All groups share one centre, and each spreads out both ways along 15 directions, with some noise.
In the rows, zero is written as 128.
Known rows, each followed by its group:
[141 147 123 148 127 105 125 160 169 176  93 135 138 127 103 133 125 138
 155]  q438
[122 159 124  79 150 116 115 135 125 147 123 150 122 138 119 151 117 140
 192]  q504
[115 219 146  93 135 130 134 110 110 163 107 106 147 142  94 136 175  81
 146]  q250
[139 163 106 139 127 123  58 165 106 150 156 128 131 118 140 132 151 129
 105]  q691
[127 170 137 119 142 112 129 123  72 108 113 100 165 177 140  40  93  78
 152]  q438
[ 78 115 105  78 185 124 189 100 147 183  92 176 145 165 106 139  92  87
 146]  q691
[ 91 147 115 102 142 185 176  77 155 162 105 122 128 196 111 131  95 110
 134]  q691
[132 125  89  91 135 146 118 136 117 136 114 127  80 113 147 160 166 167
 117]  q250
[ 86 126 108  95 138 122 175 121 104 122 130 160 182 151 164 135 131 137
 111]  q691
[100 117  83 107 115 123 128 163 143 146 117 106 142 107 100 140 122 138
 131]  q504
[146 120 145  87 122 109 127 151 134  63 122 116 149 168 103 146 141 137
 158]  q438
[114 133 135 110 112 125 152 130 120 100 134 122 135 189 158 104 126 130
 132]  q438
[110 154 106 136 113 138 112 122 141 144 143 105  89 109 142 140 185 143
 151]  q691
[ 86 142 123 111 115 116 137  95  92 123 116 118 145 110 145 142 175 128
 128]  q438
[113 162 161 114  88 182 116 128 109 155 153 108  95 180 120 101 122  99
 108]  q691
[118 170 119 124 114 125 126 113 121 143 115 144 144 165 128 127 158 129
 132]  q691
[151 170 108 149 145  71  99 148 173 108 138 125 149  88 124 171 196 154
 166]  q691
[126 145  99  81 113  94 130 106 120 129  70 119 144 183 139 140 138 137
 156]  q691
[154 162 137  88 117 118 108 140 103 139 120 109 125 127 109 107 122  88
 150]  q250
[103 141 114 118 133 135 104 147 121 148 137 136 126 138 132 129 115 142
 159]  q250
[ 80 164 120 108 159 124 145 106 114 142 134 140 146 162 143 146 141 113
  96]  q250
[138 128 157 115 122 102 134 135 115 140 122 141 110 128 145 122 122 112
 160]  q438
[116 131 122 133 122 144 129 193 171 174 121 135 158 165  56 129 199  70
 116]  q504
[110 191 139 109  95  72  53 155 128 147 155 155 162 154 139 183 184 145
 162]  q250
[100 130 108 131  96  96  88 128  96 146 110 174 126 130  98  93 139 141
 148]  q438
[131 116 130 140 101 148 133 137 146 147 140 117 112 130 142 106 175  78
 175]  q438
[109 174 127 122 137 110 138  86 111 112 107 109 133 155 154 119 108 159
 161]  q250
[143 134 102 111 102  96  93 129 117 182  71 138 143 144 102 116 119 105
 130]  q438
[111 157 117  73 104  89 159 115 184 133 128 104 107 150 105 164 150 113
 164]  q691
[113 156 150 151 127 152 130 148 155 162 153 160  87 153 119 117 162 117
 147]  q504
[ 99 177 119 168  76 146 154 123 164 155 139 113 144  81 114 129 164 163
 209]  q504
[ 54 117 112 134 136 129 155 143 146 148 109 111 127 188 132 108  86 156
 128]  q438
[155 146 156 135 116 127 106 138 125 162 138 100 126 136 150  94 118  54
 163]  q438
[117 181 113 111 120 131 121 118 137 158 147 134 117 137 128 136 106 153
 124]  q504
[127  96  74  87 122 106 156 110 122 144  33  98 188 153  97 131  85 119
  85]  q504
[119 159 134 115 154 113 135 115 131 109 158 132 141 123 108 135 136 119
 111]  q250
[135 103 143 131 185 127 154  71 104  95  83 140  90 174 158 109 140 112
  89]  q504
[141 142 130 117 118 147 169 103 142 113 118 123 122 128 150 129 115 161
 181]  q250
[119 149  87 117 109  78 144 132 162 150 116 142 142 120 142 152 179 133
 158]  q691
[154 109 124 102 119 128 131 121 115 105  84 118 159 112  99 151 166 123
 124]  q438
[180 159 115 104  84 121 120 202 154 140 159 149 107 124 112 133 161 136
 126]  q504
[ 99 125 109 113 149 148 120 154 141 159 134 148 156 141 139 177 148 134
 137]  q504
[116 145 129 103 118 125 138 119 123 144 103 133 130 155 117 126 137 116
 150]  q250
[126 179 172  81 132 145 182 109 140 174 120 141  94 116 131 153 119 114
 194]  q250
[186 140  96 110 124 153 108 122 134 106 103 106 146 107  85 141 151 134
 132]  q438
[176 155 106  85 149 109 101 183 143 108  86  94 176 118  98 207 141 189
 123]  q250
[147 187  93  85 188 107 122 171  88 137 146 100 146  77 156 114 116 118
 140]  q691
[112 139 129  87 121 114 125 134 137 125 125 114 132 146 140 153 150 122
 181]  q504
[ 98 140 130 113 156  79 107 151 126 153  90 120 111 117  92 147 140 143
 115]  q250
[113 133 130 120 116 123 149 123 129 126 116  96 137 143 125 132 138 123
 103]  q504
[100 126 114 101 151 135 131 130 128 143  98 148 139 160 104 148 137 131
 124]  q250
[131 136 189 155 154 159 169 132 115 130 136 133  87 115 140 106 147 109
 140]  q504
[128 154 128 140 124 127 128 125 154 149 138 143 127 173 128 123 111 123
 120]  q691
[125  99  79 111 169 107 119 121 109 107 129 117 127  96 166 131 131 129
 137]  q250
[145 102 121 122 176  52  66 177  92 116  77 123 167 115 111 128  78 148
 122]  q504
[ 79 135 136 132 142  61 107  95 111 115 103 101  93 148  55  95 155  89
  53]  q250
[138 202 127  98 161  99  87  97 111 125 133 163 129 175 136 138 132 134
 149]  q504
[211 150 150  80 130 103  62 126 147 207  68 136 127 124  57 171 124  39
 155]  q438
[102 170 124  88 129 115 142 138  96 110 150 175 169 172 149 123 155 131
 168]  q438
[147  78 119 102  93 117 131 184 108 107  98 151 156  90 112 140 148 170
 153]  q504
[115 133 142 128 136 132 158 126 147 128 141 163 131 169 112 107 115 124
 126]  q691
[133 185 122 139 103 111 127  96 162 108 121 138  67 147  72  91 147 163
 160]  q691
[100 105 105 108 114 102 112 144 151 126 142 103 126 175 171 148 137 128
 157]  q691
[152 116  98 145 113 102 151 107 141 110  98  80 113 122 175 109 146 124
 141]  q250
[156 125 120 122 141 179 149 151 145  86 150 133 153 161 130 133  94 169
 117]  q438
[145 181 123  78 163  75  88 112 104  93 157 147  92 154 160 135 165 133
 152]  q504
[120 175 103 112 119 121 133 100 136 146  96 116 152 150 122 156 139 152
 109]  q438
[111 146 116 145 129 115 135 129 163 134 135 116 131 133 164 155 172 136
 169]  q691

New rows. What belongs after each?
[135 152 133 121 141 115 148 132 141 133 132 145 139 125 149 125 118 131
 178]  q250
[ 55 114 116 152 124 140 118 158 143 156 120  78 153 132  65  96 166  62
 159]  q504
[138 147  85 106 113 113 173 106 161 120 105 109 129 126 133 148 122 168
 140]  q691
[112 129  88 159 138 143 132 142 151 145 124 134 136 176 171 112 119 148
 142]  q250
[116 136  54 107 110 129 119 189 154 158 151 110 121 102  87 107 168 102
  97]  q504
[142 140 104 116 142 122 125 143 144 132 124 131 141 131 139 145 144 141
 148]  q250
[114 131 128 136 127  68 101 148 137 138 146 147 147 162 130 117 129  99
 127]  q250
[106 150 101 128 123 101 125 130 103 120  98 136 138 184 114  62 131 136
 135]  q438
[112 171 185 167 141 110 145 139 180 171 131 145 117 152 127 149 120 132
 142]  q438
[150 186 100  89 121 140 111  79 144 135  84  86 138 139  79 157 158 117
 158]  q438
[ 32  81 108 133  61  99 132 120 115 127  91 157 110 158 103 101 136 201
 151]  q438
[116 118 116 130 181 132  72 147 142 157 127 126 133 148 106 140  77 110
 131]  q691
[115 117 135  98 136 131 161 138 100 131 113 141 122 151 168 113 135 118
 157]  q691
[164 121 164 146 147 121 168 151 149 111 140 104 114 129 183 136 132 113
 111]  q438
[ 94  85  98 120  83 130 173 106 135 109  95 112 109 120 106 128 138 179
  94]  q504
[129 113 113 107 124 104 136 141 143 134  86  86 120 122 117 131 135 115
 162]  q438
[126 137 130 106 110 125  76 118 131 118 138 106 120 138 100 146 173  97
 152]  q438
[115 106 139  73 176 102 161 131 124 107 110 144 118 118 118 157 125 141
 132]  q691
[166 174 131 117 155 159 133 118 125 152 122 127 170  92 130 162 119 115
 131]  q438
[109 135 109 138 127  99 117 123 118 127 111 135 122 154 151 113 135 146
 126]  q250
[103 189  92 106 101 135 142  96 107 111 106 155 190 186 102 126 164 160
 135]  q438
[133 157 150  80 119  60 137 114 119 131  96  96 119 121 101 157 180  99
  78]  q250
[131 104 151 124 165 162 121 155 165 146 115 101 166 109  84 203 116 112
 102]  q438
[ 97 118 138 177 139 106 146 106 190 106 137 132 153 171 119 101  82 123
 194]  q250
[153 173 174 150 111 156  62  96 124 124 164  86 145  99 106 171 131 106
 128]  q438
[111 105 162 139 112 129 111 114 132 106 116 130 121 158  96 146 150 135
  97]  q438
[139 161 132 131 113 118 141  96  95 158  43 148 161 151 132 140 132 163
 112]  q691
[148 162 127 104 104 100 161 108 149 161 104 139 104 106 165 169 181 134
 161]  q438
[111 127 134 125 128 125 109 155 134 145 141 137 122 150 125 116 114 112
 160]  q438
[106  88 137  90 131 113 143 152 148 154 104 129 116 136 130 167 130 111
 136]  q438
[143 102 110  99 121  90 127 109 155 110 119 186 117 152 173 175 146 167
 167]  q250
[120 150 109 136 197 141 134  78 100 155 126 197  97 141 164 134  88 177
  66]  q504
[139  77 105 146  92  78 140 139 130 111 104 132 147 145 149  98 139 123
  94]  q250
[104 142 128  88 149 138 121 118 120 104 149 146 102 145 124 149 171 143
 161]  q504
[100 138  72 125  73 125  91 108 159 173  87  90 121 150  93 146 147 137
 131]  q438
[131 159 118 103 111  86 119  76 141 175  86 152 137 195 196 152  63 151
 194]  q504
[152  77 142  77 142 135 148 139 111  58 109 104 107 157 134 132 182 104
 133]  q504
[152 138 125 151 113 166 113 131 149 152 129 148 149 165 122 129 120 115
 119]  q691
[106 215 109 110 153 165 123  96 138 168 165  97 160 135 151 178 141 111
 115]  q438
[ 97 147 133  98 117  78 143 142 157 111 132 130 102 195 140 129 200 115
 167]  q438
[111 117  81 156 123 146 163 159 120 167 102 176 175 139 139 100 130 147
 114]  q438
[ 94 127 119 127 110 105 125 143 152 145 146 147 151 165 135 130 155 105
 154]  q691
[129 173 136  91 166  90  89 127 111 131 149 165 107 159 171 141 141 118
 173]  q504
[133 147  99 131 141 150 112 160 138 126 139 112 160 196 119 102 118 105
 119]  q438
[108 169 173 150 128 103 122 141 136 150 116 139 139 126  98 139 130 148
 157]  q504
[144 129 141  81 113 148 168 122 129 131 141 131 100 110 132 147 128 134
 118]  q250
[106 147 140 122 172 100 139 152 145 173 108 127 106 161 123  87 105  84
 180]  q438
[141 167  80  70 126 102  88  99  90  60 126 111 102 143 106  99 166 140
 178]  q438
[140 193 106  95 123  83 110 108 114 150  99 108 120 153 134  97 154  83
 161]  q438
[147 185 114 133 189 154 154 141 144 101 161 122 141 144 145 111 182  98
 153]  q438
[ 92 168 121 113 147 143 136  97 130 176 115 122 153 174 126 130 119  90
 146]  q504
[125 131 132  79 143 137 163 107 130 161  91 172 134 146 118 166 123 133
 142]  q438
[132 167 111  72 160 143 104 108 115 167 121 111 147 110 128 178 137  83
 131]  q438
[124 145 111 128 113 134 105 147 146 126 132 123 104 154 110 150 163 169
  91]  q250
[133 143 131 116 116  82 172 147 150 143  99 143 114 171 161 116 162 128
 149]  q438
[113 138 117 170 126 132 115 145 147 172 145 133 133 138 161 112 115 125
 142]  q691
